The rows come from 4 hidden closed curves, with some noise, and rows from the same curve form a group. Each curve winds through 6 dimensions. The rows are also pushed far along 4 directions, which tell nothing about the answers.
Some rows, each with its group after it:
[-0.60  0.12  0.12  1.02  0.80  0.65  0.56 -0.23 -0.57 -0.38 -1.19 -0.97
 -0.80 -0.37  0.65 -0.72 -0.60]	G
[ 0.43 -0.18  0.31 -0.54 -0.17 -0.91 -0.19  1.01  0.69  0.37  0.14  1.36
  1.19  0.06  0.02  0.22  1.23]	M
[-0.37  0.72  0.98  0.48 -1.02  0.37  0.84 -1.05  0.16  1.08 -0.14  0.57
 -0.12  1.05  2.24  0.37 -0.01]	G
[-0.51 -0.62  0.73 -0.12  1.22  1.67  1.14 -0.67 -2.21  0.46  0.15  1.82
 -1.05 -1.52  0.63  0.22  2.02]	M
[-1.97  0.84 -1.45 -2.48  2.99  1.73 -3.05  1.18 -2.10  1.15 -1.59 -2.07
 -0.11  1.30 -2.43  1.18 -0.96]	K
[-0.78 -0.62 -1.38 -2.03  0.54  1.38 -0.16 -1.36 -0.90 -1.51  0.50 -1.84
  0.05 -1.11  0.16 -0.74  1.29]	G
[-1.68 -1.45 -1.33 -2.21  4.24 -1.06 -0.91  3.36  0.29 -0.39 -1.27  1.25
  1.92  2.29 -3.98 -1.63 -1.50]	R
[-0.37  1.79  0.43  0.29 -0.29  0.34  0.65 -0.21 -4.18  2.35 -1.43  1.09
 -1.99 -3.90 -0.89 -0.08  3.03]	K
[ 0.56 -0.80 -1.89 -1.08 -0.71  1.04  0.90 -1.32 -0.35 -0.76  1.18 -0.40
  1.54 -1.48 -0.98  0.10 -0.95]	R
[-1.32  0.85  0.62  0.01  1.11  0.88 -2.70 -0.45  0.85  0.15 -0.90 -2.53
 -2.00  0.82  0.87  0.62  2.00]	M
[-0.84 -0.88 -0.07 -1.74  0.80 -0.22  0.98 -0.70  0.17 -0.48  0.25  1.19
  0.03  0.57 -0.96 -1.46  0.28]	R
[-1.69 -0.02 -0.39 -0.95  1.11 -0.97  2.77  0.49 -2.57  1.72 -1.08  3.22
  0.93  0.57 -1.16 -1.65 -1.12]	G
[ 0.25  0.86 -0.12  0.17 -0.31 -0.95 -0.80  0.57 -0.55  0.04 -0.04 -0.87
 -1.11  0.34 -1.15  0.08 -1.30]	K
[ 0.94  1.76  0.58  0.01 -1.29  0.69 -2.92  0.72  2.77  0.17 -0.59 -3.17
  0.50  2.33  1.45  1.78 -1.37]	K
[ 1.17  0.19  0.40  1.32 -0.28 -0.49 -0.21  1.39  1.20 -0.52 -1.03 -0.34
  1.25 -1.05  0.77  0.30 -0.15]	R
[-0.44 -0.66  0.17  0.23  0.51 -0.69 -0.28  0.24  1.87 -0.28 -0.50 -0.45
  1.01  2.81  0.16 -0.18 -2.31]	K
[ 0.50 -0.73  0.76  1.65 -0.52  0.01  1.47 -0.99  0.68 -1.29  0.89  0.25
 -1.17 -0.17  1.49 -0.65 -0.27]	K
[-1.44  1.68  2.08  0.34  1.21 -1.34  0.49  1.33 -1.44  2.59 -4.01  1.77
 -0.54 -0.09  0.47 -1.15  1.86]	R
[ 0.75  0.93  0.19  0.09 -0.60 -2.19  0.48  2.54  0.14  1.23 -1.81  1.64
  2.95 -0.47  0.02 -0.28 -0.24]	R
[ 2.40 -0.71  0.83  2.03 -1.22 -1.24  0.05  1.39  1.89 -0.28  0.56  1.18
  1.05 -0.73 -0.47  0.97 -0.36]	M
[-0.24 -0.91  0.25 -1.20  0.22 -1.58  1.55  0.45 -0.08 -0.93  0.85  2.21
  0.52  0.28  0.39 -1.59  1.04]	G
[ 0.50 -0.25  0.46  1.82 -1.28 -1.91  2.42  0.45 -0.62  0.66  1.11  3.27
  0.88 -0.59  2.32 -0.05  0.87]	R
[ 0.79 -1.73 -1.55 -0.45 -0.99  2.64  1.77 -3.08 -2.33 -1.13  4.06  0.85
 -0.77 -2.70  0.17  1.30  0.70]	M
[-1.52  0.13 -1.99 -1.13  1.91  1.46 -0.85  0.43 -2.29  0.97 -0.56 -0.75
  0.44  0.02 -1.96  0.55 -1.24]	R
[ 0.88  0.31  0.60  0.27  0.16  1.43 -1.47  0.66  1.14 -0.05 -0.03 -1.17
 -0.21  1.32 -0.20  1.45 -1.75]	M
[ 0.18 -2.06 -1.22 -1.66  0.02  3.54  1.44 -2.89  0.60 -2.73  3.60 -0.50
 -0.59 -0.85  0.49 -0.74  0.72]	K
[ 2.16 -1.29  1.26  2.32 -1.35 -3.34  2.91  2.83  3.84 -2.14  1.12  3.28
  3.13  1.95  2.80 -1.41 -2.33]	G
[ 0.23  0.16 -0.05 -0.11  0.88 -1.59 -2.81  1.86 -0.12  0.25 -0.27 -0.63
 -0.24  0.64 -1.50  1.56  0.22]	K
[-0.35  0.99 -0.22  0.31 -1.13 -0.40  0.07 -0.94 -1.32  1.30  0.27 -0.05
 -0.84 -0.09 -0.02  0.63 -0.35]	R
[ 0.63 -0.82 -1.50 -1.31 -1.43 -0.74  0.08 -0.86  1.76 -1.57  2.75 -0.58
  0.75  1.34 -1.19 -0.39 -1.86]	M
[-0.34 -0.99 -0.22 -0.78  1.56 -0.19 -0.48  0.68  1.61 -1.08 -0.08 -0.42
 -0.17  1.47 -2.50 -1.43 -1.26]	K
[ 0.48 -0.13  1.31  2.75 -0.25 -0.65  2.36  0.09 -2.17  0.33 -0.40  2.47
 -0.79 -3.12  2.69 -0.11  2.43]	G
[ 0.18  0.05  0.57  0.61  0.35 -1.92  0.68  2.07  0.43 -0.15 -0.74  1.80
  0.90 -0.31  0.66 -0.91  0.94]	M
[-0.29 -0.73 -1.16 -0.90  0.82  1.82 -0.09 -0.69 -1.38  1.47 -0.29  0.48
  0.90 -1.07 -2.69  0.83 -0.11]	M
[ 1.03  0.07  1.58  2.31 -2.55 -1.73  2.68 -0.13  1.59  0.78  0.41  2.72
  1.50  0.42  3.92 -0.14  0.76]	R
[-1.02  0.19  0.27 -0.24  0.83  1.08  0.36 -0.27 -0.78  0.59 -0.88  0.00
  0.25  0.77  1.56  0.30 -0.08]	K
[ 0.33 -1.75 -0.44 -0.28  0.63 -1.93  2.68  1.06 -0.90  0.44  0.03  4.10
  1.71 -1.43 -3.11 -1.79  0.11]	M
[-0.13 -0.49 -1.01 -0.10  0.46  0.23  1.22 -0.14 -1.43  1.21 -0.75  0.90
  0.48 -0.58 -3.78 -0.71 -2.43]	M
[-0.30  0.45  1.14  2.05  1.23  1.60  0.42  0.13 -3.19  2.13 -2.30  1.15
 -1.51 -3.20 -0.18  1.03  1.98]	M
[-0.16 -0.54 -0.66  0.08  0.04  3.66  0.76 -2.54 -0.68 -1.52  1.58 -1.69
 -1.65 -1.27  1.25  0.04  0.07]	K
[ 0.19  0.19 -0.21 -1.02  0.11 -1.86 -0.41  1.65  0.84 -0.94 -1.35 -0.74
  1.47  0.12 -0.26 -1.58  0.30]	G
[ 0.62  0.85  0.30  0.90 -1.58  0.50 -1.29 -1.52 -0.21  0.57  0.45 -1.74
 -1.72 -0.63  0.07  1.40  0.37]	K
[ 0.00 -1.73 -0.71 -0.22 -1.23  2.21  2.59 -3.81  0.15 -2.20  4.15  0.25
 -1.04  0.46  2.52 -0.14 -0.94]	G
[ 2.07  0.86  1.14  1.28 -1.21 -0.51 -2.05  1.90  2.16 -0.23  0.24 -0.84
  0.53  0.65  1.25  2.15 -0.45]	M
[-0.28 -0.81  0.43 -0.47  0.85 -0.72 -0.55  0.45  0.70 -0.27  0.80  1.10
 -0.26  0.95 -0.34  0.15  0.91]	G
[-0.70 -1.27 -1.06 -0.02  0.37  0.37  2.00 -0.22  0.05  0.36  0.73  1.83
  2.09  0.77  0.65 -0.46 -0.68]	R
[-0.07  0.17  0.37  1.85 -0.71 -0.60  0.98 -0.57 -1.23  0.88 -0.43  0.62
  0.26 -0.26  2.03  0.98 -0.63]	K
[-0.38 -0.34  0.40  0.24  0.71  0.18 -0.35  0.25  0.19  0.80  0.44  1.04
 -0.16  1.18  0.24  1.06 -0.19]	G
[-1.93 -0.29 -1.15 -1.72  0.29  1.88  2.07 -2.90 -3.16  1.26  0.62  1.11
 -0.50 -0.31 -0.52 -0.64 -0.02]	G
[-1.87 -0.23 -0.68 -3.37  4.06  3.74 -5.41  0.09  1.12 -0.92 -1.00 -4.34
 -1.14  1.93 -1.83  1.70  0.93]	R
[ 0.22 -1.25 -1.27 -0.61 -0.27 -0.76  2.38 -0.27 -0.18 -1.86  2.29  1.32
  0.62  0.38 -0.27 -1.47 -2.22]	R
[ 1.70 -0.78 -0.15  2.55 -2.29 -1.03  2.49 -0.31  2.35 -1.18  0.49  0.27
  1.98 -0.35  1.36 -1.02 -2.30]	G

New rows. What belongs after each?
[-0.21 -2.55 -1.17 -2.47  0.70  5.01  0.21 -3.83 -0.40 -1.40  4.03 -0.19
 -0.65 -0.20  0.24  1.66  1.12]	M
[ 0.75  1.35  1.32  2.03 -1.23 -2.93  1.62  2.37  0.19  1.62 -1.69  2.39
  1.55  0.73  1.27 -0.37 -1.50]	G
[-1.49 -1.95 -2.55 -3.52  2.73  3.31 -3.98 -1.79 -0.37 -1.51  2.87 -3.16
 -1.11  1.61 -2.51  2.45  0.05]	K
[-1.18 -0.10 -1.11 -2.44  0.04  1.96 -1.28 -2.60 -0.16 -0.17  1.30 -2.14
 -1.01  1.43 -0.64  0.52 -0.18]	G
[ 0.33  0.13  0.71  1.87  0.77 -1.47 -0.87  2.17  0.89  0.34 -2.09  0.00
  0.61 -0.27 -0.50 -0.04  0.04]	G
[ 0.49  0.46  0.11  1.61 -1.76 -1.23  0.94 -0.53 -0.55  1.25 -0.43  0.51
  0.95 -0.23  0.97  0.77 -1.03]	K
[-0.10  1.22  1.46  0.89  0.44 -0.79 -1.57  1.41  0.31  0.27 -1.12 -0.31
 -1.16 -0.12  1.80  0.62  2.15]	M
[ 0.10 -0.66 -1.31 -3.29  1.78  0.75 -2.74  1.58  0.72  0.04  0.65 -0.74
  0.97  2.98 -4.97  1.03 -3.16]	M
[ 0.03 -1.13  0.52  1.67 -0.77 -1.19  3.06 -0.80  0.36  0.14 -0.07  2.22
  1.54  0.42  1.85 -0.90 -1.06]	K
[ 0.49  0.56  2.25  0.22  0.43 -0.23 -1.35  1.27  0.70  1.46 -1.27  1.21
 -0.40  0.52  0.29  1.20  1.97]	M
[ 0.65 -0.26 -0.29  1.60 -0.79 -1.43  1.67  0.69  1.06  0.02 -1.07  0.44
  1.72 -0.06 -0.50 -1.32 -2.12]	G
[-0.49  1.18  1.76  0.95 -0.79  1.73 -1.07 -2.33 -0.06  0.29  0.66 -1.67
 -3.26  0.92  3.44  1.59  1.39]	G
[ 0.18 -1.73 -1.71 -0.56 -0.06  3.39  1.08 -2.74 -0.86  0.09  1.71 -0.09
  0.61 -1.41 -1.74  0.88 -1.05]	M
[ 0.74  0.69 -0.08 -0.78 -1.11  1.19 -2.35 -0.38  2.26  0.36  0.60 -2.19
  0.64  2.12 -0.19  1.93 -1.34]	M
[-0.94  0.02 -0.81 -0.78  0.45  0.69  0.11 -0.53  0.66 -0.77  0.30 -1.15
  0.04  1.37  0.38 -0.91 -1.37]	M
[-0.47 -0.16 -0.31 -1.16 -0.12 -0.70  0.23  0.48  0.92  0.59  0.61  1.08
  1.71  2.18  0.42 -0.08 -0.55]	R
[-0.11  1.96  2.17  2.18 -0.31 -2.33 -1.09  1.62  1.10  1.99 -3.84 -0.59
 -0.71  0.94 -0.21 -0.52 -0.15]	G
[-0.77  1.68  1.12  1.44 -0.42 -0.40  0.73 -0.07 -0.75  1.39 -2.15 -0.02
 -0.83 -0.38  1.83 -0.68  0.70]	M
[-0.89 -0.03 -0.05 -0.64  0.09 -1.30  0.91 -0.20 -1.54  1.99 -1.00  1.95
  0.69 -0.13 -1.32 -0.40  0.56]	K
[-2.33 -0.66 -0.47 -1.84  2.05  1.43  2.15 -1.43 -2.85  1.10 -1.05  1.97
 -0.09 -0.91 -0.72 -1.62  1.33]	R
[-0.76  0.69  0.32 -1.23 -0.91  5.07 -0.95 -5.18 -2.09 -0.20  2.00 -2.63
 -3.33 -1.99  3.84  2.51  3.70]	R
[ 0.93  1.65  2.98  4.62 -2.00  2.43 -0.59 -2.35  0.97  0.75 -1.18 -2.39
 -3.20 -1.50  5.18  2.06  2.14]	M
[-1.44 -0.42 -2.00 -1.13  2.46  0.18 -1.49  0.44 -1.18 -0.56 -0.15 -1.66
 -1.31  0.26 -4.34 -0.77 -1.82]	M
[ 0.59  0.85 -0.05  0.16 -0.85 -1.54 -0.85  0.99 -0.88  0.24 -0.07 -0.07
 -0.06 -0.99  0.14  0.67  0.86]	G
[-0.86 -1.41 -1.08 -2.15  2.76  0.80 -0.09  1.26 -0.37 -1.13  0.18  0.67
  0.45  0.03 -2.64 -1.33  0.23]	K
[-1.11  2.65  1.61  0.03  2.43 -1.69 -3.23  4.35 -1.07  2.46 -4.71 -0.28
 -0.23  0.71 -0.78  0.71  1.02]	R
[-0.65 -0.45  0.18 -0.33  0.26 -0.06  1.11 -0.92 -0.51 -0.62  0.98  1.05
 -1.10 -0.26  0.74 -0.92  1.11]	M
[-0.69 -2.39 -2.21 -1.38  0.24  3.62  2.99 -2.99  0.02 -1.49  2.39  0.42
  1.82 -0.33  0.72 -0.82 -1.04]	M
[-0.47 -0.85 -1.92 -0.33 -0.99  0.22  2.36 -2.14 -1.96  0.14  2.18  1.06
  0.15 -0.77 -1.05 -0.51 -1.52]	R
[-0.44  2.56  1.77  1.05  0.29 -1.63 -1.29  2.07 -2.65  2.04 -3.45  0.01
 -1.25 -2.11  1.53  0.40  3.45]	G
[ 0.57 -0.54 -1.45 -0.25 -0.14 -1.50 -0.43  0.92  0.24 -0.76  1.11  0.02
  0.48 -0.40 -2.36 -0.18 -0.98]	M
[-0.39 -0.07  0.71 -1.42  1.55  0.47 -1.62  0.95  1.20 -0.93 -0.48 -0.54
 -0.05  1.07  0.68  0.16  1.15]	R
[ 1.09  1.69  2.57  2.17 -2.47 -1.27  1.30  0.36 -0.24  2.37 -1.75  2.22
  0.84 -1.77  4.15  0.84  3.28]	K
[-0.64  0.10  0.23 -0.67 -0.23  1.74  0.51 -1.80  0.68 -0.06  0.47 -0.62
 -0.45  1.18  1.48 -0.10 -0.09]	M
[-0.08  2.05  1.20  1.45  0.92 -1.31 -1.67  2.95 -1.68  1.87 -3.11 -0.06
 -0.53 -0.90  0.02  0.86  0.81]	K
[-0.61 -1.21 -0.54  0.36  0.94 -0.42  1.88  0.19 -1.45 -0.41  0.21  1.70
  0.97  0.08  0.72 -0.52 -1.08]	K
[ 0.34 -2.92 -1.74 -1.51 -0.96  2.01  2.05 -3.76  1.32 -2.75  4.58 -0.07
  0.18  0.36 -0.22 -0.68 -0.99]	K
[-1.16 -0.46 -1.08  0.53 -0.46  1.74  5.52 -2.88 -4.80  1.33  0.00  2.96
 -0.08 -3.51  0.54 -1.82 -0.02]	M
[ 0.79 -0.99 -0.22  1.41  0.16  1.71  0.92 -0.37  0.68 -1.76  0.91 -0.69
 -0.06 -1.16  1.41 -0.15 -0.36]	K
[ 0.08  2.07  1.97  2.33 -1.10  2.05 -2.41 -2.04 -0.19  0.67 -0.44 -3.26
 -4.22 -0.60  2.78  2.45  1.64]	M
[-0.81  1.30  0.97 -1.21  1.51 -1.96 -2.24  2.79 -0.30  1.77 -2.20  0.94
 -0.09  0.89 -1.62  0.13  1.75]	M
[ 1.58 -0.48 -0.55 -0.41 -2.33  0.26  0.85 -0.99  2.48 -0.96  1.79 -0.29
  1.59  0.21  0.14 -0.28 -0.83]	K
[-0.57 -0.10  0.79 -0.17  1.57 -1.52 -0.34  1.97  0.87 -0.33 -2.25  0.37
  0.62  0.36 -0.31 -1.68  1.11]	G
[-0.74 -1.58 -0.77 -0.88  1.18  2.59 -0.50 -2.44 -0.51 -0.82  1.84 -0.63
 -1.44 -1.13 -0.49  0.71  2.19]	M
[-1.07 -2.15 -0.84  0.73  1.98  1.05  2.51 -1.15 -2.46 -0.46  0.16  1.83
 -0.48 -2.29 -1.17 -1.34  0.55]	K
[ 0.03  0.77  0.47  2.15 -0.27 -1.66  0.48  1.10  0.63  0.00 -1.48 -0.19
 -0.17 -0.46  0.64 -1.13 -0.32]	M
[-0.67 -1.73 -1.24 -2.20  0.49  1.75  2.16 -2.02 -0.14 -0.33  1.51  1.31
  1.05  0.96 -1.80 -1.20 -1.73]	M
[-1.54  0.99 -1.26 -3.05  1.45 -1.24 -2.88  1.09 -0.46  1.02 -0.67 -1.32
 -0.73  2.34 -4.62 -0.30 -1.34]	M
[-0.20  1.07 -0.39  0.35 -0.46 -2.29  0.62  0.76 -2.08  1.12 -0.64  0.97
 -0.83 -1.01 -2.06 -0.87 -0.66]	M
[ 0.90  0.29  0.76  1.71 -1.77 -3.45  1.89  0.94  0.82  1.50 -1.38  2.48
  1.56 -0.63 -0.79 -1.21 -0.27]	R
[ 0.23  0.50 -0.49  0.82 -0.56 -1.57  0.76  0.50 -1.42  0.04  0.23  0.69
 -0.57 -1.54 -0.55 -0.54 -0.08]	M
[-2.23  1.05  0.09 -1.20  1.38  4.73 -1.34 -3.02 -2.46  1.31 -0.85 -2.71
 -2.87 -0.17  1.21  1.23  1.60]	K
[-0.01  1.30  0.58  0.99 -0.16 -0.29 -0.21  0.43 -0.16  1.12 -2.63 -0.78
  0.02 -0.88 -0.42 -0.28 -0.44]	R
[-0.61 -0.68  0.41  1.09  0.44  2.19  2.16 -1.78 -2.66  1.19 -0.66  1.84
 -0.32 -3.46  1.92  0.21  3.55]	K
[ 0.19 -0.51 -0.95  0.46 -1.01 -0.03  0.94 -1.30  0.48  0.15  0.50 -0.21
  0.40 -0.52 -1.46 -0.52 -1.07]	M
[ 0.46 -0.78 -0.79  0.47 -0.49  1.55  0.56 -1.47  0.22 -0.25  0.92 -0.76
 -0.29 -0.03 -1.55  0.29 -2.24]	M
[-0.84 -0.93 -0.19 -0.16  0.40  1.94  0.17 -2.34  0.13 -0.17  1.71 -0.30
 -1.33  1.19  0.40  0.71 -0.51]	G
[ 0.46 -0.84 -1.73 -1.35 -0.19 -1.11 -0.34  0.43  0.82 -1.77  0.94 -1.08
  1.31  0.07 -1.93 -1.08 -1.26]	G
[ 0.91  1.54  0.60  0.28 -0.76 -3.13 -2.62  2.67  2.16 -0.04 -2.16 -1.96
  0.80  1.14 -0.92 -0.24 -0.45]	G
[-0.09 -0.27 -0.15 -0.49 -0.90 -0.81  1.81 -1.03  0.03 -1.13 -0.12 -0.08
  0.28 -0.62  0.82 -2.19  0.28]	G
[ 1.55 -2.27 -1.45 -0.52 -1.02 -1.39  3.35  0.80  1.28 -0.66  1.64  3.56
  4.35 -0.45 -1.72 -1.34 -1.78]	M
[-0.78 -0.57 -0.98 -1.84 -0.03 -1.27  0.98 -0.27 -0.44  0.51  1.07  1.74
  0.94  1.20 -1.74 -0.85 -0.70]	R
[ 0.25 -2.84 -1.12 -1.27  1.36  1.55  2.19 -0.03  1.56 -1.62  1.44  1.79
  2.56  1.00 -1.32 -1.25 -2.18]	M
[-0.05  0.05 -1.11 -1.96 -0.87  0.93 -0.84 -1.32 -0.37 -0.06  1.87 -0.92
  0.31  0.97  0.04  1.25 -0.47]	K
[-0.16  1.70  0.74  0.85  0.77  0.99 -3.48  0.42 -1.44  0.57 -0.80 -2.61
 -3.02 -0.75  0.44  2.32  1.47]	K
[-0.79 -2.12 -1.63 -1.59  0.24  2.12  1.90 -2.95 -0.22 -2.25  3.99  0.15
 -0.71  1.47  0.30 -0.51 -2.02]	G
[-0.16 -0.56 -0.12 -0.86 -0.98  1.64  1.06 -2.55  0.59  0.09  1.37  0.04
 -0.14  0.80  0.35  0.03 -0.35]	M
